There are 3 ways to turn a row about zero (a turn may also mirror it). The second row of each pair is the first, turned, with some noise. The first 27 pairs use one turn. New pairs use 2 turns, one after the other, and a turn may come again.
Known pairs, each followed by its turns in order:
[-22  -2 -15  43  60  20   0 -60]
[-29  -1 -77  -3 -15  -2 -26 -57] => Q

[  3 -12 -29   2  -7 -25  -8   8]
[  7 -34  12  -2  -7  21  -1  -3] => S

[ 26 -10 -27  30 -31  -5  25  -5]
[  3 -23  24 -42 -13  -6 -34   9] => S

[  1  22  17 -22  -9  19  12  -1]
[ -4  19  23   9 -18   5  -1  10] => N

[ -5  17 -18  47  -1   6  -6  56]
[ 20  -5 -13   5  -8  33  17 -67] => N

[  2   6  -2   0   6 -12 -28  39]
[-28   6  33 -25   6  -5 -17  15] => Q

[  9  28 -12  -6  12   7   3  11]
[ -8 -12  -4  17  25 -14 -14 -12] => S

[  1  16  42  15  40 -24   7  -9]
[  4 -13 -32  45  -4  13 -28  21] => N

[  2   9   4   2 -25  -5  34  37]
[ 13   4  31 -20  37   6 -27  -4] => S

[29 -7  4 -7 30  4 -5 -4]
[ -9 -29  -7   0 -11 -20 -13   7] => Q

[ -7  10  21  14 -30  -2 -15   6]
[  1   0  31   8   9  27   4 -16] => Q

[-12   1 -17  -5   1 -35 -24   9]
[ 11 -36  -3 -14   3  18  19   5] => N

[  3  29 -40 -60 -23   2  -8  25]
[ 17  -4  77 -12  10  20  24  16] => N

[-37  -5  -6   7  -1   6  31  -2]
[ 13  24 -26 -15   4  22  11   5] => Q

[ 27 -13   1  20  -1   2   9 -20]
[-22   7 -20   5  17 -18  -3  -1] => N

[ 15  26   6 -32  -5   3 -13   4]
[ 17 -19  30 -10   4 -20  -5  -1] => Q

[ 19  -5   0 -13   5   1 -23  14]
[  6  12   0 -10  15  21   7   9] => N

[  6 -33 -24   7   6 -12 -33 -22]
[  7 -31 -17  -9 -44   9  19  10] => S

[ -1   0 -21   8 -35  29  -6  12]
[ -9  16  21 -27 -10 -11  23 -29] => N

[  2  -2 -60  35 -23 -26  -2   7]
[ 10 -49  26 -16 -27  12 -25 -22] => S

[ -3  -1  12   8  19 -12  60 -36]
[ 34  -6 -57  25  24   3 -16  -9] => Q

[-26  13  -1  18  17  21   4  -2]
[ -4   9 -21 -22  -1  21 -13 -18] => Q

[-60  20 -23 -14  33  -5 -38 -15]
[-19   5 -15  64 -36  21  15 -38] => S

[ 20  -7   7  49  40  17 -11   2]
[-40 -14 -16  13 -23   8 -41  -3] => Q

[  5 -16  -8 -30  21   3  -1  13]
[ 16 -13 -19  25  13  20   3  22] => S

[-15  18  -6 -17 -47 -18   0  28]
[-15  -5  19 -23  18  43 -14 -29] => S

[-20  -7 -12   8  12   4  20 -48]
[-20 -24   4  -4   2 -39 -41   5] => N

New pairs, each followed by its turns in order:
[ 12  -2 -44  10 -16  -4   2 -17]
[ 18 -12 -14  -7  -7 -22 -28  28] => N N

[-10 -15  24 -17  -3  -5 -11   4]
[ -2   8   0  10  13 -17 -23  -4] => S S

[  1 -28  -9  23  13  15   5 -52]
[ -3 -22  22 -31  10  41  -8 -22] => S S

[-60 -12 -17  20   1   0  11  -1]
[ 34  -1  -2 -43 -26 -33  -1 -23] => Q Q

[  4   1   8  42 -13   8  21   0]
[-22 -38   0  -4  -6 -21  -6 -11] => N N

[ 16 -52   7  -1  -1  -1 -49 -31]
[ 23  19  47   7   5 -40  38  -8] => S N

[ -1  -3  24  37   6  -5 -38   4]
[ 41  -5 -14  28  15 -14  -1  -3] => S Q

[ 10  32  -1  10 -12 -16   8   1]
[  2  13 -18  13  -5  33  -9   1] => N Q

[ 32  -1  20 -12  -9  10 -31   7]
[ 29  -4  -9 -44 -18   6 -11   4] => N Q

[-24  14  -1  -9 -20  -2  10   8]
[ -5  14 -12  12  -5 -16  24   6] => N N

[ -9 -28 -12   2   6  -4 -23   7]
[ 2  7 19 -8 25 -3 -1 14] => N N

[  6  60  27   2   8  35 -13   6]
[-23 -15  27  41 -45  -9   8  -2] => S S

[ -4  21  56 -27 -14   3  60   4]
[ -7  11   5  66  33 -26  28 -42] => S S

[ 21  17   2 -44   2   1   0  11]
[ -9 -19  -4  19  24 -12   6  31] => Q Q

[  6  -7 -21 -37 -60  -1 -19  -4]
[  8  16 -59  21  -6  33 -24  -4] => S S

[ 38 -11  10 -60  34   1  17 -34]
[ 35   1 -28  13   3  72 -10 -12] => N N

[ 22   1 -28  20  23   5  -3   4]
[-17 -14 -30  -9   2 -15   1 -25] => N Q

[ 29  19  -1   1  -1 -31  -9   2]
[ 40  17   3   8  -6 -18 -14   6] => N S

[ 10  -8  -4   1  -8 -35  -8 -60]
[ 45   6  28  33 -12  48  12   0] => N S

[ -5 -17  15  -8 -29   1  18  27]
[-11   3 -31  21  29 -12  10   3] => S S

[ 16  -5   3 -48  -6   7  -7  44]
[19 18 17 -5 42 30 13 25] => Q S

[-26  28 -37  12  28   1   3   2]
[  6   1  10 -29 -52 -19  19  -4] => S S

[  4 -12  -2   0 -19  -5 -24  18]
[ 29  -5 -17  -5  -3  -5   8  14] => N Q

[ 28   7   2   5 -25   0 -55  -8]
[ 32  10 -36  -2  15 -23  42   7] => S Q

[ 19  24 -10 -12  11  -1 -19  -7]
[-10 -18 -16 -23  -4  26   0  -4] => N Q

[ 26   7   7  12   8  -8 -60  -3]
[ -5  -2  22   2 -18  12 -36  45] => S S

[ -7   7  -2   6  24   5   7 -56]
[  3 -35  -5  -1 -30  -5  39 -17] => S N

[ -4   3 -34  -3   5 -31 -29 -35]
[-25  -4 -26 -13  22  13  35  29] => N Q

[-45  28  32   7  -9 -60  -8   4]
[ 17  26 -10 -27  11 -42  43 -40] => N N

[ -4  -5  25  10 -35   3 -29  19]
[-17   5   5  -9  12  10 -50  -1] => N S

[ 60  21  15  27  -9 -10  60  15]
[-57   0  53  27 -38   6 -26  16] => Q Q

